The rows come from 6 hidden closed curves, with some noise, and rows from the same curve form a group. Each curve winds through 8 dimensions. The rows are also pushed far along 5 directions, which tell nothing about the answers.
(in the rows, 100 means zero)
Some rows, each with its group after it:
62	122	118	120	91	77	133	84	128	107	139	116	105	63	121	142	78
(3)
121	95	94	61	125	84	84	106	70	99	73	102	111	134	80	70	121
(1)
107	109	109	81	108	104	92	73	70	95	98	110	105	101	81	103	113
(2)
103	119	100	89	129	113	107	98	57	88	91	111	105	111	83	102	107
(3)
107	104	90	112	118	110	119	106	91	94	87	95	125	121	89	98	94
(0)
91	109	120	94	98	104	110	94	22	76	119	97	129	99	96	97	154
(1)
81	146	117	79	78	83	106	57	98	120	122	108	76	75	88	107	103
(1)
129	90	89	71	102	88	81	109	84	107	77	107	85	132	77	59	129
(5)
91	93	101	119	93	90	107	98	100	104	116	105	108	88	121	111	94
(3)
132	98	83	112	114	120	103	111	54	72	106	81	132	126	95	85	119
(0)
106	108	106	94	119	73	104	107	113	85	112	111	97	89	109	120	95
(3)
93	132	109	93	109	103	123	86	54	96	105	102	128	114	80	94	133
(5)
61	120	123	88	85	73	105	86	116	122	128	131	81	68	117	117	104
(5)
112	101	108	80	85	62	103	92	92	91	102	95	109	100	92	85	132
(5)
99	92	99	89	78	73	95	103	112	96	104	105	95	78	114	88	106
(1)
115	104	97	72	93	74	93	91	98	107	105	121	99	108	92	80	132
(4)
102	103	123	83	83	80	91	92	56	95	95	91	84	93	85	86	143
(3)
114	101	89	106	153	99	96	114	126	95	63	107	99	109	99	121	43
(3)
102	98	114	106	90	118	80	98	97	99	85	93	96	94	83	84	111
(4)
121	96	93	54	100	72	100	94	87	93	82	98	130	126	77	63	138
(5)
93	105	121	86	84	81	89	94	105	103	94	93	85	88	95	91	116
(4)
92	70	94	111	58	123	95	103	111	90	100	71	113	90	105	81	105
(4)
104	87	79	127	105	139	101	98	134	108	105	103	103	104	115	123	64
(0)
115	72	92	89	98	95	87	123	80	71	108	82	150	120	112	63	128
(0)
69	96	100	94	96	61	136	123	125	86	121	104	118	80	127	119	88
(5)
103	127	94	107	114	101	118	102	78	83	109	96	132	105	95	89	97
(1)
117	96	74	132	111	118	104	126	110	89	85	86	111	109	103	83	63
(4)
112	86	92	83	96	79	90	85	120	90	99	105	97	82	105	107	75
(3)
110	88	89	136	97	131	91	110	91	109	79	87	90	107	105	91	89
(1)
126	118	81	111	135	95	105	107	99	112	77	99	84	129	89	98	71
(4)
116	81	89	107	121	122	98	106	101	93	66	106	103	114	81	105	81
(3)
90	111	111	129	104	126	100	98	108	110	101	111	79	87	105	122	89
(4)
96	85	102	92	80	111	95	80	120	120	103	104	89	100	96	111	112
(4)
92	118	132	57	64	68	74	58	131	127	96	125	57	67	75	93	126
(4)
97	137	99	88	97	89	114	83	98	123	112	117	80	102	90	101	110
(0)
118	97	74	124	109	111	106	103	136	124	96	102	85	122	115	112	73
(5)
108	121	82	94	134	106	109	104	120	126	87	123	79	121	101	119	80
(2)
90	98	119	95	65	81	108	82	93	98	116	99	81	68	107	118	129
(0)
148	84	92	74	135	78	85	118	85	74	55	82	107	133	76	82	110
(0)
97	108	103	66	112	43	105	84	132	77	121	119	107	65	117	126	66
(3)
90	80	97	121	104	116	118	113	94	72	101	102	124	87	107	116	86
(3)
90	110	110	121	126	127	97	108	46	95	91	78	114	120	90	96	97
(1)
99	105	101	95	122	94	115	115	84	82	99	118	125	106	94	98	110
(0)
110	144	98	108	132	116	101	91	96	119	105	126	78	108	92	115	95
(4)
126	138	115	97	158	88	89	105	63	93	61	103	93	129	57	84	95
(4)
122	81	87	101	75	113	75	85	109	119	81	78	70	109	94	84	95
(3)
89	130	98	127	95	136	122	85	79	107	137	100	93	96	112	128	110
(1)
112	114	100	124	135	117	101	113	72	89	87	104	114	114	85	94	91
(2)
85	142	118	68	154	39	118	95	117	104	107	134	112	97	105	131	80
(1)
95	157	116	81	128	95	121	70	64	98	105	112	110	106	69	112	112
(5)
127	81	100	82	87	91	90	90	84	89	78	73	122	119	81	74	128
(1)
86	75	106	101	95	87	98	117	121	83	107	103	132	89	117	94	98
(0)
136	93	80	75	125	90	84	122	121	109	53	99	99	141	83	67	101
(3)
96	139	109	136	137	113	114	100	79	113	94	119	84	104	88	121	81
(4)
83	127	104	118	139	113	124	112	104	78	132	102	120	90	122	147	74
(4)
71	116	104	109	79	77	142	89	122	110	134	116	99	74	120	134	100
(5)
98	117	102	80	111	73	109	81	95	94	115	105	100	97	98	113	91
(3)
117	99	107	94	123	118	81	89	94	100	75	101	91	112	79	108	98
(0)
103	114	109	89	110	94	90	105	86	110	89	97	89	113	86	85	118
(2)
100	97	84	88	114	53	117	119	144	92	112	95	130	107	127	101	72
(5)
113	66	87	84	70	90	94	89	101	108	89	113	107	100	100	82	122
(2)
127	96	105	84	151	79	77	126	101	78	66	91	106	124	90	95	88
(0)
127	70	63	71	113	70	90	118	155	85	105	108	110	105	128	99	68
(1)
93	136	114	45	103	48	101	83	113	93	116	119	90	84	86	93	108
(0)
128	83	86	90	102	106	93	95	77	105	66	107	112	126	73	70	116
(2)
85	104	81	123	112	112	127	122	122	107	117	113	105	99	135	128	77
(2)
96	96	112	81	114	76	96	117	81	56	102	96	135	96	96	80	101
(5)
120	143	91	84	164	101	90	102	105	103	74	111	72	121	76	109	57
(1)
94	106	102	96	124	99	118	113	74	94	104	117	111	107	100	115	119
(2)
74	141	109	112	121	76	132	93	121	110	107	127	92	78	100	130	61
(4)
76	113	95	128	98	81	133	109	137	96	146	119	103	66	144	141	71
(0)
120	84	98	55	79	48	83	89	131	117	74	107	86	99	98	79	117
(1)
96	135	120	99	123	88	112	96	50	94	118	92	110	109	105	115	131
(1)
90	105	106	93	73	140	87	63	94	135	94	103	58	98	78	107	115
(2)
82	110	107	110	109	102	102	109	111	88	115	99	117	91	106	100	78
(0)
114	100	98	74	83	81	83	93	96	108	85	110	81	96	89	72	122
(1)
97	159	114	55	125	70	112	90	57	76	127	112	113	99	82	92	127
(2)
117	74	90	92	107	106	95	101	105	101	54	91	102	119	79	94	87
(2)
116	105	97	76	133	92	97	95	100	121	75	129	87	124	79	108	109
(2)
129	88	80	101	112	97	92	117	106	110	66	86	92	129	94	82	92
(2)
95	65	96	106	65	85	95	115	108	86	114	91	123	91	115	70	107
(5)
112	87	96	104	83	101	95	90	106	92	96	88	111	103	96	85	101
(5)
134	89	85	122	124	155	71	117	71	99	67	87	87	136	78	78	96
(0)
109	72	81	89	113	102	83	124	115	95	80	92	115	120	101	76	79
(5)
104	78	94	102	89	113	96	113	91	103	80	108	95	107	92	82	119
(4)
91	121	115	71	112	59	115	97	90	75	98	100	106	87	85	102	95
(4)
100	115	108	74	106	64	91	90	117	104	113	118	80	84	100	106	91
(5)
74	115	108	153	118	136	121	104	121	130	97	123	68	88	113	153	72
(3)
76	86	104	112	65	113	95	92	87	105	129	96	91	74	122	103	105
(1)
112	105	89	88	138	98	119	117	86	71	87	96	126	124	85	102	90
(3)
100	68	96	96	66	94	88	77	143	123	87	99	94	91	99	99	85
(2)
105	87	90	83	100	62	88	98	169	108	106	116	76	81	117	118	57
(5)
107	68	87	92	61	104	96	93	96	108	90	81	109	108	101	75	119
(2)
106	89	96	109	111	89	104	91	111	99	110	107	107	93	120	132	82
(2)
98	86	102	116	83	86	111	101	120	91	105	83	99	80	119	122	90
(0)
90	110	113	107	114	74	119	102	99	73	118	95	120	84	105	121	83
(3)

New rows. What belongs after each?
115	124	89	75	146	79	103	108	91	79	112	115	114	111	104	106	88
(1)
105	87	100	88	132	57	109	113	96	61	99	96	137	97	111	110	72
(3)
120	109	101	75	102	74	86	92	128	120	70	91	76	116	85	88	103
(1)
106	116	99	120	107	142	108	99	66	95	89	92	92	108	84	105	111
(1)
82	121	114	125	106	127	110	83	84	127	89	92	93	110	86	115	96
(1)
107	55	84	99	71	101	100	103	99	99	98	104	111	97	118	94	118
(2)
95	127	97	144	126	128	116	98	99	111	113	85	97	114	113	133	69
(4)
105	68	97	64	77	68	67	80	158	136	75	102	65	97	101	94	81
(1)
122	99	80	103	124	110	108	119	94	74	109	79	126	125	111	102	97
(1)
101	124	121	82	138	74	89	99	110	97	96	114	83	95	99	124	91
(0)
96	116	106	108	117	143	104	103	64	102	80	101	108	122	73	92	120
(4)
111	120	104	85	133	90	104	109	50	52	92	92	139	105	77	78	100
(1)
108	96	93	86	89	131	90	92	83	120	73	87	79	120	69	83	119
(4)
79	96	108	97	60	121	97	72	80	98	127	94	96	77	96	98	113
(1)
78	79	101	134	75	114	131	130	84	61	120	75	148	84	120	96	111
(3)
92	96	111	33	62	35	103	89	98	89	108	95	113	94	90	61	146
(3)
112	100	80	97	99	109	109	112	76	84	103	87	97	105	97	92	101
(4)
105	116	94	113	109	93	118	87	115	101	117	112	101	91	105	125	83
(0)
84	88	97	129	84	104	110	127	114	89	110	102	104	72	125	101	89
(4)
91	33	92	80	73	55	117	136	115	31	122	76	170	72	137	92	105
(2)
102	125	113	66	96	81	93	66	111	127	95	146	46	76	79	118	113
(2)
111	66	67	124	80	117	99	128	125	108	91	76	88	105	125	92	79
(4)
104	104	94	58	83	84	90	81	132	114	99	102	76	102	89	91	105
(1)
88	139	116	113	112	126	122	95	49	75	108	88	111	96	81	108	113
(1)
116	92	77	93	121	85	102	129	116	78	92	104	116	105	114	88	81
(1)
80	132	124	117	116	114	125	97	39	81	107	110	122	88	89	113	123
(1)
84	130	116	93	127	65	116	108	87	83	124	115	128	96	103	100	96
(5)
116	88	98	92	110	100	78	107	129	117	65	88	81	120	92	92	91
(4)
110	110	98	75	106	56	101	103	117	108	91	105	86	100	102	97	100
(2)
66	107	122	104	85	88	124	82	106	105	119	121	93	61	106	140	102
(2)
136	84	76	104	143	112	90	128	103	84	65	107	98	122	92	98	77
(2)
94	88	90	120	110	121	110	119	117	77	122	88	123	94	128	125	79
(4)
92	120	112	121	113	131	97	76	93	121	81	109	66	90	84	131	73
(1)
124	115	92	78	123	95	97	96	81	114	79	99	76	127	81	100	113
(2)
99	123	100	121	146	102	125	133	68	70	89	96	139	119	87	93	84
(0)
103	87	83	128	98	157	96	101	114	123	75	82	82	117	90	108	77
(4)
112	93	110	93	94	111	66	85	111	126	76	103	54	102	88	100	109
(0)
106	97	82	114	100	118	108	119	99	93	99	94	84	102	108	102	89
(0)
101	97	103	120	87	138	105	111	53	71	102	86	114	92	91	89	126
(3)
124	80	82	72	75	93	87	86	110	108	85	85	78	109	84	81	105
(4)
111	82	102	107	94	112	76	84	104	115	81	104	92	102	92	95	95
(2)
110	107	108	97	117	68	97	106	111	89	92	96	111	101	93	93	88
(0)
102	91	106	100	91	104	91	88	80	88	111	94	99	85	105	107	106
(1)
100	65	93	105	74	86	99	110	131	99	104	105	92	79	129	110	99
(3)
66	106	111	104	68	73	126	97	123	98	127	116	106	61	115	110	95
(0)
128	84	71	97	123	131	79	108	95	102	81	89	88	131	97	93	77
(1)
119	96	102	89	128	97	81	108	118	105	62	115	107	121	74	81	97
(4)
106	76	100	116	115	121	98	121	84	85	61	86	107	115	83	93	94
(3)
101	94	89	141	92	123	120	102	96	94	111	93	113	95	107	112	89
(0)
112	65	101	82	84	108	83	97	93	86	88	94	117	105	94	85	128
(0)
125	83	92	54	98	44	100	108	118	71	79	80	123	113	84	69	103
(5)
87	94	95	130	81	143	107	104	84	109	118	98	94	92	111	109	115
(4)
97	108	119	88	78	82	104	79	86	103	106	104	75	77	96	116	131
(0)
83	69	104	137	17	149	94	77	100	117	101	66	84	79	96	83	120
(1)
105	138	117	108	127	89	98	88	90	117	82	119	72	101	75	106	90
(4)
89	125	94	114	121	97	125	94	102	98	127	115	120	97	112	122	80
(3)
77	106	114	86	82	80	96	98	112	87	136	111	114	72	114	93	104
(0)
98	131	106	105	124	131	99	85	94	114	104	109	80	105	87	128	97
(4)
89	108	112	85	62	95	107	79	92	111	95	106	67	78	80	97	124
(0)
96	67	90	89	69	95	108	117	97	98	86	84	105	106	98	77	123
(5)
92	93	94	116	118	133	110	114	93	75	103	85	119	101	103	115	78
(2)
95	109	85	120	94	132	107	78	123	147	105	114	70	104	110	129	88
(5)
102	76	104	102	92	77	100	118	93	69	97	67	121	97	110	87	98
(3)
118	88	93	78	129	78	88	116	109	76	69	97	115	104	96	91	75
(3)
122	86	83	83	100	137	67	75	129	148	57	103	51	131	73	97	89
(2)
94	135	105	94	93	81	126	102	57	84	123	94	111	97	92	85	126
(0)
101	76	96	98	75	77	96	104	148	114	86	112	68	80	107	103	88
(0)
136	62	75	78	142	76	95	130	118	73	66	105	119	128	100	96	77
(3)
100	115	93	121	129	129	115	108	82	104	85	84	103	120	97	117	87
(5)
118	35	77	66	59	64	89	101	138	98	92	110	113	92	122	81	114
(2)
90	143	128	72	82	63	100	59	94	116	126	140	81	74	83	96	134
(4)
104	89	89	100	79	84	102	102	129	119	95	97	82	95	115	101	93
(2)
88	107	96	113	100	116	111	111	106	106	81	103	89	93	90	100	81
(4)
104	71	88	128	59	172	77	88	84	113	106	85	85	104	102	89	119
(0)
104	73	77	117	83	125	105	118	103	81	115	99	118	96	114	89	95
(0)
94	116	102	107	123	79	106	92	156	113	102	134	83	76	109	137	51
(2)
128	57	88	113	68	118	68	105	102	99	98	73	94	105	115	81	116
(0)
117	84	100	89	116	72	99	111	97	64	92	83	119	104	94	97	89
(3)
100	110	100	116	97	100	101	95	101	116	111	116	91	94	109	105	102
(2)
90	87	82	79	93	57	127	112	133	88	123	111	106	80	128	117	82
(4)
93	123	104	129	137	131	99	112	85	92	114	107	114	107	102	109	80
(0)
76	126	107	129	113	98	126	95	120	106	139	129	81	63	131	161	74
(2)
120	97	101	55	91	31	91	102	148	99	86	100	99	98	100	76	111
(1)
106	113	99	117	117	100	122	107	73	77	104	96	125	104	90	101	101
(0)
113	88	87	143	77	126	102	107	109	91	102	64	107	96	115	93	87
(1)
105	74	79	116	82	124	99	106	122	126	93	86	96	121	112	96	99
(4)
79	139	116	113	87	116	109	89	73	116	129	105	92	87	100	102	128
(4)
77	130	112	98	106	115	105	77	96	130	111	115	76	97	102	128	102
(2)
130	137	104	100	176	94	90	102	91	85	98	103	111	125	94	126	74
(0)
94	114	104	75	87	79	107	80	133	103	107	116	76	74	102	121	97
(1)
85	156	121	123	147	121	124	85	71	98	107	112	106	108	82	136	84
(4)
102	83	97	119	76	140	86	97	76	102	114	86	109	107	104	82	127
(0)
75	88	97	125	84	87	130	121	99	85	131	81	120	84	137	117	93
(4)
83	103	114	110	62	100	108	86	79	99	132	75	105	89	112	99	127
(4)
94	86	90	119	66	135	107	103	75	87	128	102	107	86	109	90	122
(0)
101	145	108	90	154	61	104	99	141	96	106	121	96	86	110	135	49
(3)
